There are 4 ways to turn a row about zero (a turn may also mirror it). The second row of each pair is the first, turned, with some noise. The first 36 pairs use one turn. New pairs use 3 turns, one after the other, and a turn may come again.
Some pairs, each with its turns in order after it:
8 -16 -20 3 0 -4 12 4
0 -19 2 20 -10 -6 -3 0 -> rup

4 15 -23 5 10 -25 3 -13
8 -17 -6 9 32 -2 -11 16 -> luz

-1 9 3 -32 -13 -11 34 -9
-8 -20 0 4 19 9 14 43 -> rup

1 -5 40 7 10 8 6 -5
-2 -1 -18 -5 -21 13 28 2 -> luz

-32 7 7 -2 7 6 1 10
-5 30 -14 1 8 7 5 -9 -> luz

4 16 -12 1 5 1 12 -31
21 -12 -12 -16 14 1 -11 14 -> luz

0 7 0 -5 12 -10 21 -2
13 -6 0 -4 20 2 14 3 -> luz

5 -12 13 1 -7 -4 -7 6
-15 -4 4 6 -11 -1 7 -8 -> luz

-10 -30 -11 -4 -17 7 -8 40
37 -33 -15 -18 6 5 -6 13 -> zogad

-38 -26 8 3 -10 2 7 6
13 -14 1 -6 42 -5 4 7 -> zogad

-5 24 -29 -12 -1 -19 5 -21
-2 7 -2 8 -31 30 9 -18 -> Bipo

10 -31 11 10 -6 -7 -1 16
-21 -8 -17 9 -7 -14 -3 -18 -> rup

1 18 32 22 6 2 -14 -6
-15 36 2 -20 9 -6 -9 -7 -> rup

-16 -1 -23 0 -4 -40 -7 -3
-6 -13 18 22 17 30 -3 -16 -> rup

31 22 3 7 40 -6 -2 16
4 32 2 12 -34 4 -31 7 -> zogad

6 -13 3 -10 21 -18 -23 -10
-9 -25 3 20 -16 -20 -9 -15 -> Bipo

-19 0 -17 -3 -1 -1 -3 1
8 0 -19 0 13 -2 6 -5 -> zogad

10 14 37 -4 1 -11 5 10
10 -11 -22 -22 9 -15 9 -18 -> Bipo

4 -10 7 -21 -6 0 17 -16
3 -12 6 -26 5 0 9 -8 -> luz

16 -3 4 -3 24 -1 25 2
-2 5 12 14 -2 19 -25 -7 -> zogad

0 -7 12 -16 4 11 15 -3
6 2 8 -19 -5 8 18 -5 -> luz

-18 -11 14 -7 27 16 4 -7
-5 -26 -13 2 -6 -9 9 27 -> Bipo

14 8 -21 -15 9 -9 -22 21
-16 4 29 17 14 4 -14 16 -> luz

-18 -7 -15 3 1 -5 7 -12
13 -6 4 20 13 3 -7 -1 -> rup

19 -26 14 -11 14 5 9 -9
9 -11 34 8 -5 4 -14 -16 -> zogad

-2 -7 -11 31 40 2 -31 -9
2 -48 19 25 7 8 -19 5 -> Bipo

-3 10 1 -6 -16 16 15 3
-19 -9 -5 -17 5 5 -6 -4 -> zogad

20 -40 6 1 -14 34 2 -1
9 20 0 23 26 -31 0 31 -> Bipo

-19 -9 2 -6 1 0 -31 -3
22 8 3 -9 9 -21 19 1 -> zogad

-10 0 -1 -1 -40 10 6 -5
5 5 4 15 18 -14 36 3 -> rup

10 -5 10 9 13 -1 -7 -2
4 7 14 10 -9 -6 -8 6 -> zogad

-5 1 1 8 0 -13 22 -38
7 -5 6 13 -10 7 40 -3 -> Bipo

-4 -8 -13 1 0 33 0 -3
3 9 0 11 5 9 -9 33 -> Bipo

16 -11 7 5 -6 4 5 -4
-11 7 -8 10 -11 -13 4 6 -> rup

8 -6 -5 28 -2 -3 -4 14
-4 -3 17 -4 25 3 -9 -6 -> Bipo

6 -20 40 4 13 -11 -10 -40
-18 38 -39 12 3 13 -17 10 -> rup

New pairs, each followed by its turns in order:
35 23 0 23 6 15 2 0
-6 -5 -13 33 32 11 3 4 -> luz rup rup

-10 4 -3 24 4 7 -1 20
-5 -8 17 3 -24 -1 17 0 -> zogad zogad rup

10 -14 9 2 2 -18 -9 2
-9 6 10 13 -14 -1 -11 1 -> rup rup zogad

-27 -3 19 16 -38 -7 -14 18
35 2 -7 -9 -13 -16 6 -38 -> rup Bipo luz

-3 2 17 6 1 21 14 12
-3 -5 17 -6 -12 10 -12 20 -> Bipo Bipo Bipo

-2 -10 32 24 -18 12 15 7
19 -1 -14 1 23 2 -27 -27 -> Bipo Bipo luz

-2 10 -1 -24 17 -19 1 -8
-5 11 -9 -16 -14 -12 -1 19 -> rup luz luz

4 1 11 15 34 26 -32 -12
26 7 -1 26 -25 -21 30 -7 -> zogad Bipo Bipo

2 5 33 33 -14 -9 0 2
25 -18 4 18 -16 -23 -15 -11 -> luz zogad rup

1 -2 10 -6 7 -2 -36 -29
-21 19 -4 -14 -10 -26 23 -2 -> luz luz zogad

-6 -36 12 2 6 20 -13 8
8 -6 -14 -11 -17 14 30 -11 -> luz luz zogad

-2 11 8 -24 1 18 -13 -27
-4 13 17 -17 -17 23 -8 22 -> rup luz zogad

-17 16 3 -21 8 -5 39 -1
-18 13 2 -12 -14 34 -8 23 -> Bipo luz rup

12 -3 25 -13 -6 2 -2 -40
-34 21 10 16 13 -12 -13 -11 -> Bipo Bipo zogad

-14 3 5 18 -12 35 19 2
9 -5 -26 -19 31 -2 10 -8 -> Bipo luz Bipo

0 11 -40 39 5 2 -15 2
-8 5 18 -23 33 21 3 29 -> rup zogad zogad

-6 -40 -22 1 20 -8 -7 28
-7 16 46 -28 5 22 1 -7 -> luz rup rup

-4 13 3 15 4 8 -18 6
-3 -7 -2 -1 -3 -12 10 23 -> zogad rup Bipo

-18 -14 -3 -5 -4 -14 5 -23
-17 -4 -2 26 5 -8 -15 4 -> rup zogad luz

8 5 19 -26 -22 -2 15 -5
-11 28 6 -18 -18 15 12 -4 -> luz Bipo Bipo

18 -12 -1 -26 -18 -9 16 11
7 11 -23 5 -15 17 -12 22 -> zogad Bipo zogad

-30 16 2 -2 6 -2 -8 -3
14 12 6 5 5 1 -19 25 -> luz Bipo Bipo

-15 -40 -14 -2 -13 -3 -22 18
-30 -25 18 -27 9 10 -4 -17 -> Bipo Bipo luz

-11 -1 29 -22 -31 -3 -16 6
-17 -18 -28 13 -12 25 13 16 -> luz zogad Bipo

3 -2 -9 -25 -1 -4 -4 2
9 -8 11 -10 -10 10 6 -11 -> zogad luz zogad

-6 -3 -7 24 -28 -14 -9 -3
11 8 -4 18 -1 13 -20 -26 -> luz luz rup

15 -1 14 8 -4 12 -40 3
25 17 12 5 19 -3 29 3 -> Bipo rup rup

-15 12 -3 1 2 13 22 7
16 3 -5 5 -13 22 4 2 -> Bipo zogad rup

-38 29 -24 1 3 7 11 -9
11 8 2 -27 -38 10 -27 -12 -> zogad luz rup

2 0 0 -15 3 -19 18 -5
19 6 2 8 -22 4 0 -2 -> rup zogad zogad

13 -9 0 9 22 21 4 -4
8 3 -23 -6 4 -5 -17 -16 -> Bipo Bipo rup

11 -1 -26 -15 5 -2 6 5
-6 4 7 9 9 -8 -20 18 -> Bipo luz luz

15 14 7 -14 0 -10 0 -19
-13 -2 15 -19 -17 3 -8 0 -> luz Bipo Bipo

8 -1 -33 -6 2 -16 -11 2
-18 -8 -5 6 1 11 16 -26 -> rup zogad luz

-39 15 -12 -17 -16 24 -6 -3
-7 13 -27 -2 36 -29 11 5 -> rup luz Bipo

-18 -10 -31 -6 8 -5 21 32
9 3 -14 7 -10 -42 -7 29 -> zogad Bipo zogad

-4 9 36 1 -12 1 2 -35
-31 -4 16 -19 -12 29 16 0 -> rup rup luz

2 14 -20 1 -10 29 5 20
-18 -33 7 11 -5 -13 -16 -7 -> zogad rup zogad

5 -6 3 17 -6 1 6 -4
2 -2 14 -7 7 2 12 5 -> luz rup Bipo

-4 -10 -21 -10 -9 2 12 1
3 13 -11 6 -17 -1 11 2 -> zogad luz rup

10 22 -23 40 11 -6 7 2
13 -2 26 43 -4 -6 8 -9 -> Bipo Bipo luz

20 4 8 12 -20 -1 0 -22
13 1 -1 29 0 -16 -9 2 -> luz rup rup

-12 -6 -1 -2 -40 -9 -9 -19
2 -11 0 3 15 -2 -41 -17 -> rup Bipo zogad

-11 21 9 5 0 -2 -7 -10
7 10 5 6 -5 -22 10 9 -> Bipo zogad Bipo

10 26 5 6 0 10 -7 4
-16 0 -18 -14 -16 2 7 6 -> rup luz Bipo

18 12 -14 -8 -4 -10 -32 -10
27 -18 -16 -8 3 -6 25 8 -> Bipo luz zogad

1 2 3 1 -3 -4 9 -17
2 -3 -5 4 -15 -11 3 -7 -> rup rup Bipo

